Each new row is followed by what is left after taking away its nearest point in the smallest flat space through zero that holds the last named rows.

q565 (5 x 10)
[[-2.97  5.68  1.36  0.54 -6.69 -1.96 -1.21  2.29 -3.09 -2.85]
 [ 1.66 -2.23  5.46  0.81 -2.21  0.42  1.68  2.60  2.05 -0.78]
 [ 0.46 -2.24  1.06 -8.08 -4.36 -1.11  4.33  2.20 -1.02 -0.39]
 [-0.30  1.15  2.92 -0.22 -3.28 -2.70  2.47 -3.25  3.19  2.76]
 [ 1.11  3.97 -3.14  2.42 -5.75  1.77 -2.47  2.55  3.22 -1.09]]
New rows:
[-3.46 -0.17  0.11 -0.56  2.19 -0.81  0.38 -5.80  0.71 -1.01]
[-1.90 -0.73  0.14 -0.58 -0.18  1.19 -0.13 -1.86  1.51 -2.97]
[-0.10 -5.52  1.91  4.39 -5.19 -6.01 -2.40  0.39 -4.41 -2.40]
[ 1.32 -6.42 -2.53  2.89 -3.73 -4.90 -2.36 -1.27 -2.11 -0.45]
[-0.36 -0.85  2.77  3.25  4.25 -3.85 -3.98 -3.00  4.28  0.70]
[-0.29 -0.68  0.36 -1.62  0.78 -3.18 -3.33  0.53  2.20 -1.37]
[-1.95 -3.08 -4.11 -4.84 -1.04  0.96 -0.74  0.02 -4.63  0.44]
[-1.16 -2.38 -0.17  0.58 -1.83  0.88 -1.34 -0.76 -1.02  1.26]
[ 0.65 -2.80 -1.11  1.08  4.79 -0.75  2.33  1.12 -4.11  1.87]
[ 0.92 -0.08 -1.18  1.90 -0.22 -1.07  2.18  1.64 -1.56  2.02]
[ 1.60  3.13 -3.02  0.29 -5.99  3.68 -2.30  1.54  0.81 -0.59]
[ 0.65  0.01  0.63 -0.17 -0.83  2.00 -0.45 -1.24 -1.20  0.69]

q762 (5 x 10)
[[-2.13 -5.75 -0.66 -4.06 -0.51  0.22 -2.58  1.25  3.99  8.48]
 [-2.35 -0.76  3.13 -2.33 -1.86  1.89 -3.46  1.48 -0.59  5.54]
 [ 3.32 -0.33  1.73  0.33 -0.87  2.42 -4.21 -0.81 -0.81  3.44]
 [-1.54  1.23  3.54 -4.45 -1.34 -0.66 -4.05  4.78 -1.73  7.39]
 [ 2.24  0.79  3.82 -5.68 -0.97 -2.44 -7.54  2.48  0.23  2.16]]
New rows:
[ 2.41 -3.81 -0.22 -1.25 -0.48 -0.74 -1.53  2.30 -0.19  2.86]
[ 0.58 -2.28  0.41  0.26 -0.84 -0.11  0.29  1.42 -1.35 -0.77]
[-0.96 -1.63  2.07  1.23 -3.35  2.86  2.39 -1.67  2.75 -2.04]
[ 1.53  0.04  1.58 -0.12 -2.37  0.40  1.89  1.07  1.85 -0.13]
[-3.97  3.43  3.50 -2.53  0.64 -2.50 -3.93  2.49 -3.88 -3.62]
[-1.17 -0.72 -0.92  0.70  1.97 -0.37 -1.66 -0.03 -1.51 -0.18]
[ 3.33 -1.43 -0.98 -1.17  2.90  3.45  2.08 -2.63 -2.48 -3.91]
[ 0.90 -1.52  0.10 -3.70  2.40  2.59  1.41 -0.21 -2.51 -0.85]

q274 (5 x 10)
[[-1.00  3.51 -0.54  0.94  0.13  1.01 -3.20 -2.77  1.32  1.33]
 [ 0.09  3.75  0.38  1.44  0.26  1.63  5.58 -0.95  0.81 -0.64]
 [-0.50 -2.55 -0.40 -3.68 -0.56  3.61 -1.65  2.22 -0.91 -0.81]
 [-1.98  0.55  4.30  1.77 -0.88 -3.14 -0.36 -0.64 -5.62 -6.91]
 [ 2.31  1.36 -2.03  2.77 -0.34  0.99  6.19 -4.39 -2.54 -4.12]]
New rows:
[ 0.42 -1.98  2.89 -0.12 -2.47 -1.46 -1.59 -1.37  2.31  1.10]
[ 0.62 -1.33  2.47 -0.36 -2.64  0.38  0.23 -1.89  1.84 -0.01]
[-2.70  3.11 -2.03  0.21 -0.26 -1.86  1.38 -1.83 -2.41 -0.55]
[-2.40  0.92 -2.47 -1.45 -0.19 -1.46  0.77  0.19 -1.66  0.84]
[ 1.01 -2.16  1.77 -0.21  1.03  0.69  1.21 -4.87  0.14  3.88]
[-0.27 -2.02  3.66 -0.99  0.79  0.90  0.90 -3.45 -0.91  2.44]

q675 (5 x 10)
[[ 0.33 -2.43 -1.96  0.55  5.02  2.38 -5.15  1.13  1.68  3.85]
 [-1.24 -2.74 -1.75 -2.66 -1.04  2.15 -5.44  2.84  3.36 -2.88]
 [-0.84  2.82  1.39  1.06 -1.20 -1.55  0.27  3.57  0.12  1.65]
 [ 0.39  3.47  1.08  2.41 -1.86  0.76 -3.29  2.37  0.93  1.51]
 [ 4.20  1.32  2.00  6.06  2.69  2.74 -0.86 -3.37  3.51 -3.70]]
New rows:
[-1.86 -3.28  5.22 -1.49  0.97  0.63 -5.65  6.51  5.29  1.07]
[-0.13 -2.24  5.50 -1.04 -0.67  0.14 -0.77 -0.84  0.47  1.34]
[ 0.22  3.14  1.18  5.00 -1.31 -0.86  0.17 -0.29 -0.70 -1.81]
[-1.26 -0.35 -0.97  1.64  0.17 -0.78 -0.58  0.07 -1.15 -0.87]
[ 3.75  5.29 -0.30 -1.21 -0.43 -1.23 -2.80  1.61 -1.75  2.28]
[ 3.66  2.16 -0.82 -2.67  1.40 -1.43 -0.78  0.61 -0.62 -0.89]

q580 (5 x 10)
[[ 0.75  1.80 -0.10  4.80 -6.56 -1.30 -1.33 -0.46 -0.54  0.80]
 [ 4.37  1.34  0.78  2.34 -6.98 -1.29  0.87 -4.48  2.04 -2.51]
 [-1.16 -1.63  1.41 -0.85 -3.00 -0.33 -1.57  3.24 -1.45  2.46]
 [ 2.45 -0.81  3.83  2.66 -0.29  3.04  0.84 -0.30 -2.30  0.36]
 [ 7.82 -3.01  0.82  2.95 -0.85  2.56  0.76 -1.61 -0.10  0.24]]
New rows:
[-3.99  1.87 -3.09  2.38 -3.02  1.18 -2.43 -1.59 -0.13 -2.24]
[-1.36 -1.40 -1.49 -0.18 -1.02  3.00 -1.74 -0.84 -0.37 -1.84]
[-2.41 -0.86  2.51 -3.86 -3.03  3.55 -1.38  0.63 -2.36  3.41]
[-0.51  0.74 -1.35 -1.44 -0.88  2.94 -0.84 -2.15 -0.45  1.87]
[ 2.99 -2.24  3.02 -3.09  3.16  3.00  3.94 -1.25  1.48  3.44]
[-0.20  0.96  0.36 -0.24 -0.05  0.28  2.30 -0.96  1.74  3.98]
[ 2.87  0.27  3.81  0.47 -2.99  1.75  3.65  3.66 -3.94  3.68]
[ 1.39  2.36 -0.75 -0.91 -0.36 -0.66  3.99  1.62 -0.97  1.65]
[-2.32  3.25 -3.76  2.62 -1.25  3.15 -3.60 -0.57 -0.86 -3.08]
[-0.41  0.19 -1.77 -0.97 -1.16  4.04 -3.09  0.19 -0.69 -2.89]

q787 (5 x 10)
[[-0.75  3.70 -0.69  2.31  2.90 -0.63  0.00  2.44  1.66 -0.04]
 [-0.71 -0.24  0.01 -0.13  3.93 -2.83 -2.53  1.51  2.37 -1.88]
 [-3.15  5.68 -0.59  1.31 -3.33 -7.68  1.88  1.89  3.46 -0.23]
 [-1.21  1.21  0.00 -1.98  0.44 -1.96  3.82  1.59 -2.61 -5.10]
 [ 1.81  1.60 -1.31  1.99  1.20 -2.45  0.38 -3.69 -3.08  2.71]]
New rows:
[-3.54  3.16 -2.54  0.71 -1.28 -2.39  0.95 -2.17  1.57  2.24]
[-2.85  0.13 -1.92 -0.95  0.71  0.82  0.29 -1.69  0.50  0.25]
[ 3.80 -0.62  1.88  2.27  3.47  0.30  3.56 -3.00  2.01  0.96]
[ 2.52 -1.06  2.50  0.98  1.24 -0.25  4.01 -1.74  3.46 -0.33]
[-1.17  1.95  0.74  3.59 -1.44  1.75 -2.09  0.04  0.23 -2.42]
[-0.73  0.67  0.77  2.76 -1.38  0.62 -2.31 -1.31 -0.84 -2.80]

q801 (5 x 10)
[[ 3.15  4.23 -1.01  1.65  3.24 -4.30 -1.16 -0.47  1.18  1.48]
 [-1.30  2.92 -2.63  1.97  0.32  2.78 -3.23  0.57  2.68  1.73]
 [-1.09 -2.94  3.18 -1.80  0.32 -1.49  2.63  0.35  4.49 -2.69]
 [-1.30  0.22 -1.77 -1.22  0.40  4.18 -1.49 -0.91  1.18  1.46]
 [ 3.51 -1.56 -4.62 -0.21 -1.51  1.79  1.87 -1.70  2.85 -2.77]]
New rows:
[ 0.15  0.16 -1.68  0.87 -1.49 -2.28 -3.96  3.78 -2.27 -5.94]
[-0.17 -0.08 -1.12 -2.69  1.42 -0.73 -4.01  1.76 -1.02 -4.18]
[-0.23  1.92  5.94  3.29 -0.95 -0.38  3.47  1.37  4.38  0.51]
[ 1.76  1.87  2.76  1.85 -1.12  2.40  3.22 -0.80  0.63  1.90]
[ 0.01 -2.35 -1.69 -1.76 -4.60 -1.20 -0.91 -5.94  1.21  0.83]
[-1.28 -0.75 -0.04 -0.39 -3.97 -2.81 -2.13 -4.63  1.10  1.78]
[ 1.09  0.77  0.92  2.45 -1.36  0.07  3.06  1.57  0.42  1.16]
[ 0.85  0.70  0.86  1.00 -0.37  1.22  2.83  0.69  0.44  2.10]
[-3.69  2.46 -0.52  2.52 -0.86 -0.25 -4.62  0.30  0.81  1.21]
[-1.00 -0.36 -0.48 -0.30 -0.65 -1.20 -1.39 -1.70  0.01 -0.54]

q480 (5 x 10)
[[-1.98 -1.21  0.06  1.39  2.66  1.07 -0.89 -1.34  2.50 -3.02]
 [ 0.04 -8.11 -1.71 -0.36  3.53  1.97 -3.22  2.68  4.08 -2.83]
 [-3.54  0.18 -0.28  1.65  1.82  3.16  1.27 -2.51  0.60 -0.32]
 [-3.30 -3.87 -1.28  7.59  3.86  0.19  1.09  5.95  0.01  0.35]
 [-3.55 -3.90  1.73 -4.48  2.46  1.40 -0.42  2.01  2.49 -3.62]]
New rows:
[-0.77  0.33  2.46 -1.02  4.56  0.04 -0.50  1.75 -3.02 -0.12]
[ 1.24  0.47  1.28 -0.60  3.87  0.53 -1.45 -0.25 -2.77  0.59]
[ 3.12 -1.12  0.13 -1.73 -3.29  2.57  2.80 -0.88 -1.21 -4.67]
[ 2.20 -1.04 -0.05  1.03 -2.46  2.18  3.41  0.38 -1.59 -4.43]
[-1.84  0.88  5.94  0.16  0.09 -0.70  0.96 -5.94  1.03  0.93]
[ 0.11 -2.55  4.60  0.99  0.01 -1.36  0.11 -2.00  0.68  2.44]

q727 (5 x 10)
[[-0.19  0.29 -0.64 -1.57  3.12 -2.38  1.63  5.30 -2.41  4.19]
 [-0.58  1.23 -4.49 -0.05  6.22 -4.70 -1.89  2.70 -0.63  1.84]
 [-1.13 -0.14 -2.45  0.34  0.35 -0.21 -7.54  3.88  1.04  1.55]
 [ 1.15  4.51 -2.32  2.42  8.23 -0.11 -0.53  4.10 -4.39  3.85]
 [ 0.02 -1.66 -4.89 -1.34  4.74  4.46 -1.56  3.43 -1.30  2.48]]
New rows:
[ 0.03  1.19 -0.68 -0.77 -1.69 -3.30 -3.08 -0.64 -1.08  0.08]
[ 0.62  0.49 -0.86 -1.31 -0.97 -0.33 -0.67 -1.03 -2.03  0.30]
[-2.07 -1.84  1.77  4.41  0.59  0.62 -2.12  2.99  0.47  0.86]
[-1.96 -2.72  1.15  3.58  1.19 -0.01  0.74  0.95  0.84 -0.27]
[ 0.64  0.02  2.00 -5.94 -0.74  1.71  1.37 -1.48  0.56 -3.67]
[ 0.67  2.13  1.54 -4.49  1.21  0.42 -1.15  0.38 -0.32 -2.44]
[ 3.05  0.85 -0.29 -5.94 -2.02  0.17  0.70  0.06  0.02  1.57]
[ 3.36  2.69 -0.69 -4.05 -0.80 -0.03 -0.98 -1.12 -0.02  0.71]
